The first 10 rows are patterns. Each new row is the sum of 2 different patterns, raised or lowered, with some noise. Before adding, each is slid sideways (what falls off one end comes back at the other) and multiplied by a number that may be negative. Names go in the order of the patterns.
(in the rows, 128 means zero)
Known rows, each followed by the names of its patterns:
[119 138 127 154 146 180 121 159 157 150 133 138 149 178 121 145 116 184
 100 123 125 147 124 156 162  82 126 123 116 130 128] -> Z_897
[127 131 128 124 122 140 135 133 171 104  78 131 163 127 143 122 100 137
 119 122 152 121 127 106 132  93  99 111 123 127 184] -> Z_779
[154 121 170 133 180 109 100 128 133 108 138 156 156 166 144 100 146 173
 133 115 147  90 143 156 128 133 125 131 137 126 128] -> Z_844
[122 119  72 114 125 106  81 166 128 146 130 143 154 126 122 118 143 104
 135 123 128 135 129  96 125  91 154 127 149 132 125] -> Z_255
[154 131 134 118 118 135 123 168 129 136 107 135 138 127 117 128 126 125
 135 133 133 140 134  73 145 155  72 112 107 120 131] -> Z_606
[121 130 125 130 124 163 126 182 166 148 111 123  92 145 126 122 150 132
 165 119 133 168 117 148 107 154 129  77 127 141 126] -> Z_467
[ 72 142 108 132 181 100  98 126 147 141 126 136 122 129 127 119 122 118
 123 121  99 116 121 112 137 106 128 121 116 112 137] -> Z_342
[127 111 123 110 111 135 124 126 144 163 128 137 157  86 117 123 149 109
 140 178 120 140 138  99 122 108 116 118 129 126 120] -> Z_688
[178  72 127 149 107 166 126 115 125 110  72 112 139 184 132 137 135  72
 131 114  94 133 156 118 123 102 123 133 119 154 138] -> Z_792
[136 103 119 140 129 129 133  87 130 100 135 131 122 114 136 125 120 122
 136 129 136 139 129 123 134 160 138 135 114  97 127] -> Z_635

New rows. What belongs after each?
[134 162 118 136  99 197 145 138 167 123 138 160 141 162 201 163 138 111
 147 138 147 217 128 159 171 141 112 146 152 171 155] -> Z_255 Z_792
[107 141 114  71 141 109 121 151 142 177 114 140 122  93 138 123 122 161
 111 151 101 113 116 147 143 162 135 139 154 131 124] -> Z_467 Z_688
[124 147 135  75 108 150 134 120 120 120 129 120 161 123 179 166 149 112
 123  93 152 128 122 152 127 169 116 134 168 122 143] -> Z_467 Z_342
[133 136 149 132 151 172 144 150 168 135 175 125 155 156 159 145 143 156
 164 135 143 122 185 121 139 152 180 139 168 187  84] -> Z_897 Z_688
[ 89  38  49 102 160  87  79  99   4  93  85  50  88 105  73  82  55  76
 101  68 131  91 159  18  59  99  65 102  83  86  95] -> Z_844 Z_792
[136 158 158 140 189  69 120 104 143 115 145 180 175 154 140 127 169  78
 118 105 127 113  98 132 120 133  99 138 128 130 127] -> Z_255 Z_688
[141 134 109 123 115 128 133 116 137 128 137 120 137 114 134 126 125 167
 117  98 130 144 137 126 135 125 132 130 138 126 143] -> Z_467 Z_342
[122 134 129 125 125 160 100 132 145 143 170 124 119 124 142 140 138 143
 129 139 120 131 128 138 130 129 121 133 131 128 141] -> Z_606 Z_342
[143 111 104 122 106 125 124 113 110 109 116 123 122 152 154 145 151 162
  86 113  84 144 102 136 175 120 127 129  91  90 118] -> Z_779 Z_688
[137  98 137 136 137 132 139 130 129 139 101 157 171 134 110 143 110 149
 153 135 164 134 112 145 146 161 137 167 156 152 142] -> Z_779 Z_342
[120 127 139 119 121 120 101 125 132 123 145 123 125 127 123 121 136 123
 140 139 134 102 114 135 126 121 124 124 136 133 126] -> Z_779 Z_844
[118  87 134 153 125  71 129 101 129 167 103 117 127 113 133 122 144 116
 148 144 132 122 119  77 120 107 117 123 119 117 107] -> Z_779 Z_342
[147 177 142 162 142 176 149 161 186 171 189 114 161 195 131 187 142 173
 130 134 106 150 156 209 173 130 155 105 145 140 124] -> Z_897 Z_792
[ 66 152 138 122 105 113 109  80  84  93  92 138  83  73  87 107  84 145
  97 119 113 109 114 107  99 121 116  91 146  59  76] -> Z_779 Z_844
[128 116 128 129 120 127 124 130 125 131  79 136 146  80 102 105 106 134
 142 133 130 115 113 125 102 150 122 122  93 140 131] -> Z_255 Z_606
[123  89  95  93 118  94  98 107 119  95  74  45  90 103  73 100  88  76
  86  97  81 107  84  84  75 110  68  92  62  86  76] -> Z_779 Z_255
[139 153 150 173 166 172 164 157 156 156 133 159 159 153 142 175 161 168
 155 156 172 154 147 167 169 150 154 161 154 146 163] -> Z_255 Z_688
[135 122 157 111 137 149 133 154 174 148 129  99 129 146 123 179 130 127
 165 140 114 136 133 152 134 133 139 116 130 100 177] -> Z_342 Z_792
[119 161 127 161 105 118 162 107 170 103 152 105  79 128 132 111 114 121
 116 128 122 157 130 176 112 153 126  72  76 120 113] -> Z_606 Z_467
[141 120 110 136 139 125 165 113  95 132 146 131 137 123 118 134 116 130
 127 125 110 126 142 114 113 129 124 118 147 116 125] -> Z_779 Z_844
[ 59 100  79  67  83  75  84  79  85  89  73  71  55  56  64  62  67  75
  73  61  51  76  52  91  71  87  64  77  61  79  74] -> Z_897 Z_779
[152 124 135 130 121 116 139 140 131 176 141 132 135 141 102 133 133 129
 137 137 121 125 125 103 145 154 126 107 127 126 128] -> Z_779 Z_342
[ 98 111  86  93  94 132  96 102 131  63 103  90 116  97 102 147  79 118
 105  50  90  85  85  84  97  93  90  94  96  90 105] -> Z_467 Z_688
[118 144 147 117 129 154  88 140 122 148 111 138 172 124 141 140 118 113
  90 118 133 127 132 117 116 114 120 109 122 132 124] -> Z_779 Z_688
[144 116 133 120 141 122 116 128 111 132 156 145 133 130 132 137 139 139
 137 150 120 106 129 147 162 132 117 150 147 139 135] -> Z_779 Z_606
[ 64 110  98  73  99  78  82  75  88 124  93  85  86  94  87  75 100 113
  68  79  55  61  80 112  90 117  81  83  97  76  97] -> Z_779 Z_467
[126 121 119 114  94 117 100  95 108 126 120 132 113 105 120 101 118 104
 119 111 106 120 106 123 110 118 139 121 113 116 123] -> Z_467 Z_635
[ 72 101 104 103  79 142 118 110 110 115 109  78 101  92  93 120 118 105
  88 124  98  49 108  73 114 125 122 121 113 107  99] -> Z_255 Z_688
[128 129 154 121 140 123 102 146 165 122 110 134 123 129 145 120 128 132
 117 131 113 138 123 157 161 140 129 144 100 123 126] -> Z_779 Z_635
[ 99 123 173 121 108 124 115 131 143 120 116  93 120  76 100 102 144 130
 150 111 126 136 103 133  99 139 120  89 115 106 142] -> Z_779 Z_467
[115 114 125 112  82 105 106 129 141  95 102 137 114 115  98 119 109 149
 104 152  64 130 108 137 158  98 102 123 127 129 110] -> Z_342 Z_635
[142 112 139 153 144 157 158 128 139 136  98 122 170 130  91 178 138 147
 136 151 135  99 131 132 130 177 141 177 167 159 142] -> Z_779 Z_688
[112  84 142 113  92 108 138 118 133 136  60 120  91 120 123 114 103 130
 116 122 122 151 115 138 141 128 116 127 156 150 121] -> Z_897 Z_635
[ 96 134 129 158 132 134 113 114 134 118 170 126 140 113 124 135 122 104
 102 122 113 111 153 135 137 115  84 130 115  75 101] -> Z_606 Z_688
[101 135 120 114 121 121 120  92 153 107 107 101 135 117 137 129 121 120
 141 124 145 138 136 156 111  94 129 160 129 148 133] -> Z_779 Z_688
[124 109  91 124  77 110 100 116  96 119 137 102 115 109  87 101  89  96
 129  99  92 131 115 107 108  94  84 109 102 110 121] -> Z_606 Z_688
[129 127 130 116 136 119 126 118 118 141 137 116 167 113 131 112 120 115
 126 127 163 135 124 139 139 100 121 120 121 110 107] -> Z_255 Z_606
[164 166 165 164 153 176 175 140 138 165 151 164 182 172 151 202 137 178
 149 128 182 188 146 142 149 157 141 161 153 154 167] -> Z_606 Z_342
[110 121 124 133 131 153 105  94 127 146 123 138 122 110 134 120 121 142
 130 128 111 124  93 105 117 113 122 167 125 128 126] -> Z_779 Z_635
[130 144 151 128 124 113 141 108 132 129 125 136 130  99 125 101 136 134
 143 137 145 116 114  81 124 133 111  93 160 132 147] -> Z_255 Z_342
[148 149  99 166 187 127  86 142 120 123 196 140 154 129 134 138 106 166
 128 163 186 161 159 151  99 142 139 148 145 160 133] -> Z_779 Z_688
[176 177 170 170 182 157 152 154 118 184 222 161 124 169 162 168 208 157
 168 174 148 177 169 185 167 198 184 186 158 169 103] -> Z_779 Z_844
[ 55  72  88  60 107  73  95 137  62  99  92 123  55 132 108 111  54 110
  28  38 126 123 114 151  88 107 118  75 102  45  98] -> Z_897 Z_467
[116 112 116 114 108 106 118 121 107 134 107 124 118 112 113 137  93 143
 102 124 140 105 107 123 134 149 126 128 127 140 108] -> Z_255 Z_342
[ 78 115 107  95 110 100 125 105 107 133  80 107  60  91 134 108 105 130
 104  74  78  70  66 150 123  66  83 121  83 148 112] -> Z_779 Z_844
[130 109 141 174 122 130 178 169 147 146 155 113 144 122 159 144 105 140
 116 135 127 153 131 131 136 163 135 167 159 142 125] -> Z_606 Z_467
[131  72  97 102 100  89 101 145  98 110 104  84  96  84  91 100 103 104
 103 103  88 101 104  95 111  93  87 114 132  92 106] -> Z_688 Z_635
[125 144 125 136 150 173 140 144 167  86 129 130 165 117 145 186 134 148
 148 112 129 119 124 125 136 156 126 128 140 138 129] -> Z_606 Z_688
[151 179 170 174 195 135 126 159 194 142 150 197 121 170 177 133 151 137
 147 151 150 150 164 146 168 153 175 128 139 148 152] -> Z_844 Z_688
[153 109 149 133 106 128 116 123 143 124 126 110 132 103 107 116 126 136
 176 129 136 125 132 122 140 137 137 159 128  84 137] -> Z_779 Z_342
[110  93 110 117 112 134 134 116 110 102  95 105 100 131 102 106 122 110
 101 108 119 116 112 106 108  98 114  90 142 100 100] -> Z_255 Z_792
[134 153 152 130 145  97 139 131 147 129 129 135 159 130 146 143 127 129
 142  97 147 186 128 148 181 142 163 162 149 116 145] -> Z_606 Z_342
[140 149 140 169 150 145 153 122 139 105 185 152 111 164  95 157 170 151
 161 204 157 127  89 128 132 154 188 126 158 182 136] -> Z_844 Z_792
[145 169 126 122 148 148 128 153 154 162 160 147 134 156 175 160 160 159
 127 176 140 138 147 160 136 162 179 141 173 149 157] -> Z_844 Z_688
[138 151 100 149 118  61 138 113 132 147 158 165 148 139 125  82 132 123
 139 132 145 129 113 123  93 129 133 123  89 100 150] -> Z_779 Z_688
[151 131 170 137 180 153 160 179 152 111 150 152 150 153 152 144 128 150
  97 143 169 158 132 170 133 154 169 134 154 135 141] -> Z_779 Z_467
[115 130 109 116  92 101 103  95 147 110 115 111 145 120 119 129  80 104
 107 135 101 127 162 111  83 132 109  69  86  87  98] -> Z_606 Z_688
[156 184 137 155  72 199 131  79 117 131 122 162 185  95 137 121 113 142
 128 161 142 137 138 156 190 126 150 160 149 135 148] -> Z_897 Z_606
[ 96 110  83 107 110 102 118 126 128 113 117 100 121 121 140 107 118 130
 135  90 121  99 151  88 100 107 108  99 103 147  79] -> Z_897 Z_792
[130 127 118 156 122 151 138 167 121  98 130 150 115 132 154 154 163 145
 106 147 156 134 100 133  91 148 155 141 130 127 134] -> Z_844 Z_467
[136 157 117 129 103  99 121 102  91 140 125 133 123 133 130 121 111 111
 139 110 128 132 149 131 132 127  98  97 138 139 125] -> Z_255 Z_688
[104  72  96  57 117 114 145 114 126 116  66 115  93  79 110 121  95 156
  74  83 164 118 151 125 147  43 106 120 102 148 102] -> Z_606 Z_792
[ 96 157 124 117 106 113 111 122 127 124 146 111  91  70 151 137  76  97
  80 113 112 135 133 116 106  94 123  90 133 106 118] -> Z_779 Z_606
[102  77  96 101 112 112 137 116  95 118 122  70 113  93 105 112 121 109
 120 140  61 113  99 131  92 113 150 121 121 141  65] -> Z_255 Z_688
[ 70 124 135 110  90 107 104 114 111 110  91 112  67 128 129 123 106 143
 122 104  95  88  70 129  97  85 109 122  92 130  99] -> Z_779 Z_844
[104 123 162 112  87 115  86 104  79  86  78 127 108  94  83  92 104  98
 115 107 151  53 123 115 115 114  78  87  99  73  63] -> Z_844 Z_792
